There are 3 nested groupings, the coarsest first. Each group lies inside one group of the grouping before and may be the whole of it. The rows also spread widely along 8 directions, which tell nothing about the answers.
(in the rows, 128 means zero)
Known rows, each followed by its group in each grouping:
[139 163 138 140 141 143 158 152 155 174 137 141 142 147 102  97 164 138
 116 121 143] | ves z974 z531
[157 126 176 134  92 198 119 137 159 163 154 116 153 141 123  90  91  84
 172  84 107] | lozu z125 z112
[169  96 122  97 125 172 137  96 134 127  98 111 147  95 102 127 129 110
 154 105 130] | ves z577 z934
[137 155 113  85 120 128 173 114 140 136 119 128 155 134 131 114 121 109
 140 160 140] | ves z858 z232
[157 112 118  95 113 145 117 157 142 145 111 128 137 132 104 156 193 117
 111 131 113] | lozu z654 z816
[106 166 150 104 117 106 200 116 131 149 139 110 198 156 132 110  93 137
 154 160 142] | ves z158 z832
[153 160 135  77  85 196  81 174 140 138 159 182  86 138 126 102 172  46
 125 161  98] | mem z954 z540
[111 142 167 131 126 104 125 134 104 175 170 117 192 157  87 131 127 138
 172 140  85] | lozu z654 z733
[149  86  95 138 136 130 143  85 144 145  91  85 173  85 103 108 108 116
 174  73 130] | ves z858 z208
[107 158 109  98 118  90 155 158 125 126 119 146 156 114 125 131 198 133
 114 167 135] | mem z484 z129
[139  92 175  97  66 166 142 152 120 108 126 106 175  77 136 153 176 126
 144 110 124] | lozu z536 z269
[119 152 208 129 127 140 163 135 113 155 172 112 203 149  90 113 117 157
 165 141  96] | mem z954 z717
[ 94 172 104 125  91 119 100 178 121 167 174 164 114 129 135  81 181  62
 138 145 129] | ves z974 z711
[162 134 136  79  99 167 147 119 139 102 107 148 136  83 151 108 124  91
 145 142 145] | mem z604 z707
[106 160 111  65  69 108 123 157 122 120 136 152 140 124 154 154 167  72
 134 197 120] | lozu z77 z178
[101 135 154  98  71 130 178 152 130 105 123 116 184  86 160 116 165 123
 137 131 156] | mem z484 z71
[132 150 113  86  98 119 127 160 138 140 121 146 140 149 124 148 172 109
 125 170 115] | lozu z125 z686
[152 119 126  12  91 125 160  81  95  65 104 132 158  83 137 173 106 106
 167 212 125] | ves z158 z884
[ 84 152  83 107  68  97 110 176 135 157 148 136 146 152 150 128 172  67
 143 156 113] | lozu z125 z167
[102 146 112 139  90 142  87 166 126 164 162 152 128 113 136  74 158  52
 154 111 115] | mem z604 z704
[148 160  67  71 128  89 125  84 150 126  93 151 133 117 139 137  75  75
 168 185 121] | lozu z77 z685
[175 136 240 104  91 249 160 143 129 130 158 136 147 109 123  87 128 114
 143 101 137] | ves z577 z934
[140 162 144  82 127 132 107 151 105 130 150 176 125 122  96 132 181 108
 131 181  94] | mem z484 z71
[137 137 162 129 107 144 151 165 146 153 134 123 165 125 121 127 173 140
 124 112 128] | lozu z536 z269
[ 86 165 106 142  94 118 152 165 156 165 141 129 155 136 163  69 146  81
 136 114 155] | mem z604 z707
[142 112 104  92  94 124 130 114 141 123  96 126 154  90 146 129 121  96
 161 128 137] | lozu z654 z733
[140 142  79  61 109  98 126 133 110 102  99 174 115  72 135 137 192  94
 125 183 140] | ves z858 z208
[121 122 157  98  75 170 127 161 114 125 148 129 155 110 126 124 179  94
 140 134 116] | mem z604 z704
[134 170 139 148 155 113 110 160 116 175 158 183 121 117  82  92 186 129
 125 137 120] | ves z974 z531
[141 147 156 124 134 160 133 129 143 157 145 127 157 141  97  99 120 115
 151 120 104] | mem z484 z71
[ 91 172  79  69  55 139 145 147 157 127 137 135 131 145 194  94 125  28
 150 172 149] | mem z604 z707
[130 134 153 109 120 124 137 124 116 131 134 133 172 107 106 121 133 130
 161 143 109] | mem z954 z540
[208 143  64  45 164 139 111  95 147 107  67 183  84 110 103 147 141  95
 121 194 115] | mem z604 z707

New rows, each followed by its group in each grouping:
[110 160 178 148  82 163 158 156 140 156 168 141 155 101 152  55 125  98
 155  99 163] | ves z974 z531
[ 69 150  96 127  96  57 139 164 106 134 134 147 167  81 155 105 191 106
 138 145 151] | mem z604 z707
[116 196  87 143 119 149 151 150 200 191 132 144 129 183 157  47  99  63
 134 117 151] | mem z604 z704
[149 181 154  91 109 178 133 185 140 153 159 179 100 154 114 110 201 103
  94 165 130] | ves z974 z531
[ 84 170  90 135 115  95 117 152 135 171 156 134 150 144 125  85 146  78
 155 138 111] | mem z484 z129
[163 172 146  84 161 133 137 128 111 143 131 179 125 136  85 127 159 136
 124 181 116] | ves z577 z934
[192  77 185  74 105 192 142 115  99  88 112 114 156  63  85 167 176 154
 140 131 119] | ves z974 z711
[134 205 118  72 122 147 122 129 135 156 169 176 107 178 116 102 109  64
 154 207 108] | ves z974 z531
[177 137 140  93 110 184 142 130 166 117 100 155 125  96 135 100 128 104
 131 124 141] | mem z954 z540
[174 144 116 101 179 118 148  86 137 154 103 136 150 144  78 122  95 140
 147 152 112] | ves z158 z832
[ 90 209  91 119 117  64  87 189 123 181 171 196 110 158 130 111 183  69
 121 191 104] | lozu z77 z685
[145 160 146 114 123 126 151 128 124 132 128 171 139  74 138  80 134 114
 140 135 153] | ves z858 z232
[151 132  47 106 144 112 107 114 154 143  86 151 117 111 113 116 143  86
 138 137 125] | mem z604 z704
[114 160 144 137 128 128 104 172 130 194 178 131 152 188  84 127 165 108
 139 136  73] | lozu z536 z269
[163 191 132  85 178 115 178  74 146 141 114 148 163 162 106 109  50 137
 165 192 118] | mem z604 z707
[118 161 145 124  96 177 131 157 141 170 165 138 132 146 134  73 137  69
 147 110 132] | ves z577 z934
[124 124 129 130 105 135 132 148 141 141 124 127 155  98 129 103 154 111
 143 110 129] | mem z954 z717
[135 127 114  83  72 149 144 128 158 126 112 110 153 122 156 139 119  77
 149 138 133] | lozu z77 z685
[105 118 133  89  68 149 135 119 113 128 159  97 171 117 128 126 120  75
 185 142 117] | ves z974 z531
[120 144 201  75  80 161 159 131  92 126 176 120 179 138 124 123 115 106
 169 169 109] | ves z158 z832
[120 137  77 137 101 126 171 105 180 137  79 129 146  66 188  52  92  81
 156  75 205] | ves z577 z934
[129 138 134  65  97 115 167 144 109 103 116 144 153  98 137 146 174 132
 120 175 146] | ves z158 z884
[168 132 131 154 162 184 117 154 164 195 133 119 131 171  72  95 159 114
 120  83 100] | mem z604 z707
[116 127 139 114  68 131 130 141 132 133 136 119 170 108 149 118 122  90
 172 122 127] | lozu z125 z686
[ 60 218  65 164 133  76 125 164 159 230 187 145 137 214 120  57 128  68
 150 146 123] | ves z974 z531
[146 121  78  97 129 142 107 115 136 148 110 133 118 119 105 122 149  78
 146 127 118] | ves z577 z934
[137 160 108 106 131 127 113 144 131 145 132 167 119 121 120 101 156  89
 134 154 120] | mem z604 z707
[114 140 202 101  65 140 200 137 132 116 135  97 213 108 162 136 116 143
 153 136 151] | lozu z77 z685
[145 148 145 101 121 149 145 132 129 143 141 141 143 129 103 121 146 120
 139 151 125] | ves z974 z531
[119 134 108 127 135  93 119 115 113 157 132 139 153 106 108 100 120 102
 163 130 118] | ves z158 z832
[131 114  50 113 112 120 156 130 169 133  62 120 133  92 148 111 174 101
 113  97 182] | ves z577 z934
[114 135 127 116  91 107 136 150 130 145 133 125 171 126 128 132 151 116
 151 139 118] | lozu z125 z167
[ 99 177 158 123  84 154 111 156 118 159 192 156 139 132 149  60 117  50
 172 138 113] | mem z604 z707
[ 93 133 131 148 125 102 156 126 116 168 140 103 192 123 109 102 140 130
 162 103 134] | ves z577 z934
[176 156 132  70 126 154 153 127 134 118 109 171 116 104 126 117 152 113
 117 168 142] | ves z858 z232
[145 123  77  75  96 105 139 113 151 112  77 129 149 105 145 152 129 104
 150 156 137] | lozu z125 z686
[123 175  51  95 129  80 148 129 177 163  99 142 141 169 143 120 119  93
 131 165 141] | lozu z654 z816
[157 115 124  93 131 134 148 115 119 131 113 123 156 104  97 138 156 131
 137 140 122] | ves z858 z232
[132 230 115 130 110 118 164 162 198 166 119 200 113 147 186  46  96  89
 123 150 182] | lozu z125 z686
[138 134  87 117 139 117 135 113 143 153 115 129 143 122 102 120 138 114
 146 134 131] | ves z974 z531
[175 220 122  78 144 129 197 109 200 139  87 170 132 168 154 110  68 124
 115 196 164] | lozu z77 z178
[143 154 119 129 144 116 140 112 139 154 119 157 139 104 127  76 101 107
 150 123 144] | ves z158 z832
[160 125  97  92 123 159 119 117 144 143 118 128 122 130  97 131 147  93
 141 139 116] | ves z974 z531
[113  94 126  98  58 126  86 139  98 118 140 118 162  84 132 144 150  71
 184 130  97] | lozu z125 z686
[172 135 151 110 136 149 144 128 147 144 114 131 153 130 101 141 136 143
 136 131 112] | lozu z536 z269
[137 214 110  48 103 131 130 157 138 109 135 215  87 125 159 100 156  64
 116 224 134] | mem z484 z129
[ 97 146 111 106 104  62  81 115  84 140 158 163 157  84 130 114 110  69
 200 166  97] | lozu z654 z816
[111 158 128  87  82 121 109 147 119 145 159 150 144 140 142 122 135  71
 161 170 108] | lozu z654 z733
[173 159 136  59 120 162 181 117 148 101  88 166 125 103 143 121 142 125
 114 168 169] | ves z577 z934
[133 100 158 130  78 142 149 143 136 129 112 105 184  88 135 129 148 133
 153  92 140] | lozu z125 z686
